All rows are made from the same 10 directions, up to rounding. Whole rows:
[[  5  23 -13   2  -4  20 -12  23   6   4  12  11   1 -21 -21  -1 -13 -10
   18  -2  -3 -10]
 [ 12  -4   5  20  -6  -6 -18   9   7  -1 -12 -21  -1  15 -13 -28 -16 -14
    1  -3   9   5]
 [-12  -1  25  -1  -9 -12  24   7  -1  -3 -21 -20 -13  27  17  -3  -6  10
  -14  20  34  12]
 [ 17  -2   7   9 -16   2  -3  17  -5 -33  19   0  16  23  -9   7  12 -29
   15 -23 -14  -3]
 [  0  17  -3   5  11  -3 -17   9  -6  14 -14   0  -3 -11 -12 -20 -28   5
    4   6  -1 -13]
 [ 26  11 -22  10  11  32 -12   1 -10  -4  29  28 -10  17 -22  17   9  -2
   -6  10   2 -15]
 [ -9  15   2 -11  -3  -9   6  14 -10  -5 -16  -1   0   8  -4  -7  -1   0
   -5  18   8  -3]
 [ 14 -18  -5  -1   8  -4 -26 -44 -19   8   7  18  20  -5  11  22   7   9
    0  -2   6  36]
 [ -2 -20  -3  -2  31 -15 -18 -12  -7  12   0  -5  17 -11 -13   2   4   7
   10 -11 -23  -1]
 [-14  -3  11 -11  10 -12  -6  -2  -6  14  -3  -1  21 -31   4  16 -10  12
   24  -7  -1  19]
 [-10  -4  -7  -6  15  23  15 -17  15  15  21   4 -20  -7  -3  23   6  13
  -11  -2   0  -9]
 [  0 -14  13  -3   9  -5   5  18  -9  -7  11  -5  19  13  -9  30  17   3
   19   7  14  20]]

Rows cut short, each followed by the rest of it:
[  2  17 -22  -1  -2  19  -5 -17   6  15   3  22 -19 -24   8  -9 -11   7
 -13   2]
[ -8 -16]
[ -6  -6  22   5 -21 -20   5 -12   6  -5 -20 -18   0  -2  29 -21 -18  -4
  -3 -18]
[-1  9]
[  4   5 -20 -12  12  -7 -18 -21 -21   3  -5  23  11  -9  -2  -4   9   4
  -9   7]
[-20  -6]
[ 11  15  23  16 -32   4  18  39   0 -24   2  -2  -4  16  18  -3 -13 -10
  15  -3]
[17 -3]
[  6  29  -8  -2 -19  16 -10  28  -2  -6   3   9   5  -2 -22   1 -11 -16
  13  16]
[23  9]
[ 13   8   4  18 -25   4 -24   4   9  11 -11  -7   5 -13   2 -16 -31  -7
  14   6]
[37 37]
[ 12   3   2  21  -3   2 -23 -12   8  13 -12 -12 -11   3  -5 -27 -32  -4
  -7  -3]
[14  6]
[ 14   7 -12  13  11   1 -29 -17  -5  13  -7   7  -5  -6  -7 -24 -23   1
  -7  -4]
[-10 -11]
[  7  12  12  13  -4  -5  -2  13 -11   6 -16   1  -6   5  13 -11 -25  13
   3  15]
[23  3]
[ -9  -8  29  16   5   2  27  33  21   0   6 -29 -15   7   1   0 -15   4
  15 -18]
[  1 -19]
[  3   4  -5  -6  11 -24 -14 -13 -29  -1 -26   9   8  12   5 -18   1   9
 -16  20]
[-4 -4]
[  5 -15  11  15   9  -3  -3   1   8  -3   6 -18  -2  13  -8  -6  -6  -7
   4 -21]
[-11  -9]
[ 16  15  -9   3 -12  16  -6   9 -14  -1  10  28   4  -4   7  18   1   7
   9  22]
[26 18]
[ -4   5  11  -2 -19   2  10  11   5  -7  -6 -13  -2  17  -2   5   0  -7
  -3  15]
[33 22]
[ -7  -1  21   9   0   7  11  20  15   7   5 -19  -7  -2  -3   9 -19   4
  17  -7]
[18  5]
[ -9  10  12  -1  -4   6  13   3   4   8  -8  -8 -16   8   5   3 -16  10
  -8  15]
[29  6]
[ 12  -1 -13   5 -19   8  -4  11   9 -15   3  -4   1  20 -15  -8  19 -22
  -6  11]
[13 12]
[ 12 -24   4  16  12  14 -11 -32  10  10  21  -7  -5  11  -4  18  -2   2
  -4 -16]
[ 8 17]
[ 15  10  -3  18 -14  12  16  34   1   4   8  27  -8 -30  36   1  -6  21
  22   6]
[  3 -12]
[ 17 -12   4  11   7 -14 -14 -15 -23  -5  -8   5   7  24  10  -4   2   7
  -8   7]
[6 9]
[ -1 -16   7  -4  -5 -12  11 -21  -5 -12 -10 -10  -4  35  12   0  20   0
 -26  11]
[13 14]
[ 22   5 -27  17  11  -4 -29  13 -11  16 -18  16   1 -12  -7 -31  -5  11
   1  28]
[ 4 -4]
[ 16 -16  -2   5  -5 -11  -7 -24 -15 -12   1  12  10  12  21   1  17   1
  -9  -4]
[-8 10]
[-18  14   4 -18  12   1  -1 -40  -7  14  -9   2 -13  -2   3   3 -21  10
 -24   0]
[-1 -7]
[  3  11  14   4   1  -6 -20  14  -9  -5   2  -5  20  -8 -16  -1 -26 -13
  27 -21]
[-10  -1]
[ -8 -13  12   7   3 -11  10  12  12   7  -4 -14   2 -19  14  -7  -6   8
  16 -16]
[-12  -4]
[ 11   9   5  10  -3 -10 -22   2 -12  -3 -16  -5   6  13  -8 -21 -21  -8
   0   4]
[7 4]
[ -6  30   1  -3  -9   6   2   4  -3   3  -6  13 -11 -20  10 -13 -28   1
   0  -7]
[-11 -24]
[  8   9  13  12 -14  -2  -7 -10 -10   9 -19   0 -10  14  19  -8 -27  13
 -11  23]
[45 27]
[ -8   7  -3  -2  11   4 -10  -5  11   1   3 -14  -7   0 -27 -16 -14 -18
  -5 -24]
[-29 -29]
[ -2   1  24  10  10  -8   8  -6 -11  10 -15  -8 -15  16  18  -3 -26  23
 -10   8]
[20 -3]
[-31   3   0 -32 -12 -11  15  -9  10  -1 -11  -9   8 -21   4   3  13  -7
  -4  -3]
[-8 10]
[ -2  -5  -6   4   7  14  26  18  10   7  10   6 -20   0   8  12  16  20
  -4  17]
[ 10 -12]
[-27  -9  19 -17  -8 -25  17  -9   6  -1 -24 -27   3   3  12  -7   2   1
 -10   1]
[ 8 16]
[-41  14  28 -34  10 -14  23   0  -6  -4 -11 -22   2  10 -12  16 -10  -1
  -5  -5]
[ -4 -10]
[-23  31   1 -32 -24  -5  23  25  -8 -20 -12   7   5  -2   1   3  11 -12
  -2  16]
[ 1 -7]
[ 14   0   5  19 -12  -3 -13  19   2   6 -13  -8   4   2   1 -13 -15   1
  13  17]
[35 27]
[ 17 -38  11  15  25 -21 -13 -11 -17  -6   5  -7  21  22   2  10  17   6
   8 -12]
[-12  10]
[ -6  11  -1 -15   1  -8   7   4 -19 -11  -8   8   3  16  -1   4  11   1
 -10  17]
[ 1 -6]
[  2  17  10  14 -26  13  15  14  15  -1  -2  -1 -21  -5  21 -12 -24  -1
   1  -3]
[16 -6]
[  1  -3   7  -9  -6 -19 -12   8 -19  -8  -4   7  36 -15   6  12   6  -2
  27  -3]
[-2 25]
[ 18  -4 -11  21  21   3 -25   8  -2  18   8  11   6 -28  -6  -9 -16  10
  23 -12]
[-19 -13]
[ 22   5   4  15 -17   9 -14 -14  -9 -11   4   6  -3  27   4  -1 -11 -11
  -9   2]
[21 15]
[ 22 -19   7   9   8  -4   8  -6 -24 -29  19  15   7  40  13  19  29  -1
  -6 -11]
[-20 -15]
[  2  -3  24  21   5   5   9  26  14  -5   5 -31 -15  30 -18  -6 -19  -9
   5 -12]
[ 10 -15]
[ 13  12 -34  -4   0  28 -18 -12  -1  17  16  33  -1 -24  -9  17   8   8
   0  23]
[17 18]
[ 10  -4  -5  11  18  -7  -4  10 -14   6  -8   8  -3   6   3  -9   1  17
  -2  16]
[ -1 -12]
[  4  13 -15   1  10  -6 -12 -11 -13  11 -21  12 -12  -1   3 -27 -11  12
 -21  19]
[ -5 -18]
[ -1  -3  -6  -1   8   1   7  -3   3  -8  -2  -8 -14  27 -12 -10  13  -6
 -23   5]
[ -7 -19]
[-11 -10   8   4  17 -12   9   9   7  18  -7  -7  -2 -30  16  -8 -11  21
  14 -12]
[-19 -15]
[ 14  -1 -18   7  -2  -5  -8  31  -5  -9  -6   5   9   6 -14 -16  20  -8
   6  19]
[-1 -4]
[ 21  -1 -23  10 -15  10   0  23   0  -7   4  17   1   4   2  -2  27  -1
   1  28]
[19 12]
[  3 -14   5   3   1  -9   5 -20  -6   2  -2   8   1  -5  30   3   4  14
  -5  -7]
[-7  3]
[  6  -8  18  13  14 -18  -9   7  -9 -11 -11 -24   3  36 -17 -18 -11 -10
  -3 -11]
[ -9 -15]
[  3  10   8   4 -11  -7 -12  -9  -4  -6  -5   1   6 -10  10 -16 -24 -11
   6 -25]
[-19  -9]
[  4  18  15  10 -46   0  23  39   7 -25 -10  -5  -8  12  22 -17  -6 -15
   5   6]
[21  1]
[ -2  10 -19   9 -13  21  13   7  34   7   0  -5 -35 -10   0 -30  -4  -7
 -18  -1]
[ -7 -28]
[-19   5  -2 -22   6 -21  -7 -33 -13  11 -26   2   5 -13  11 -12  -7   9
 -18   5]
[-10   3]
[  2  28  -8 -10  -9   8 -18 -12 -12  -3  -1  17   4  -8  -9  -3 -18 -11
  -3  -3]
[-5 -4]
[ 22   3   2  25  -9  -9 -27   5  -8   7 -21  -4   2   8   4 -29 -25   1
   2  15]
[27 19]
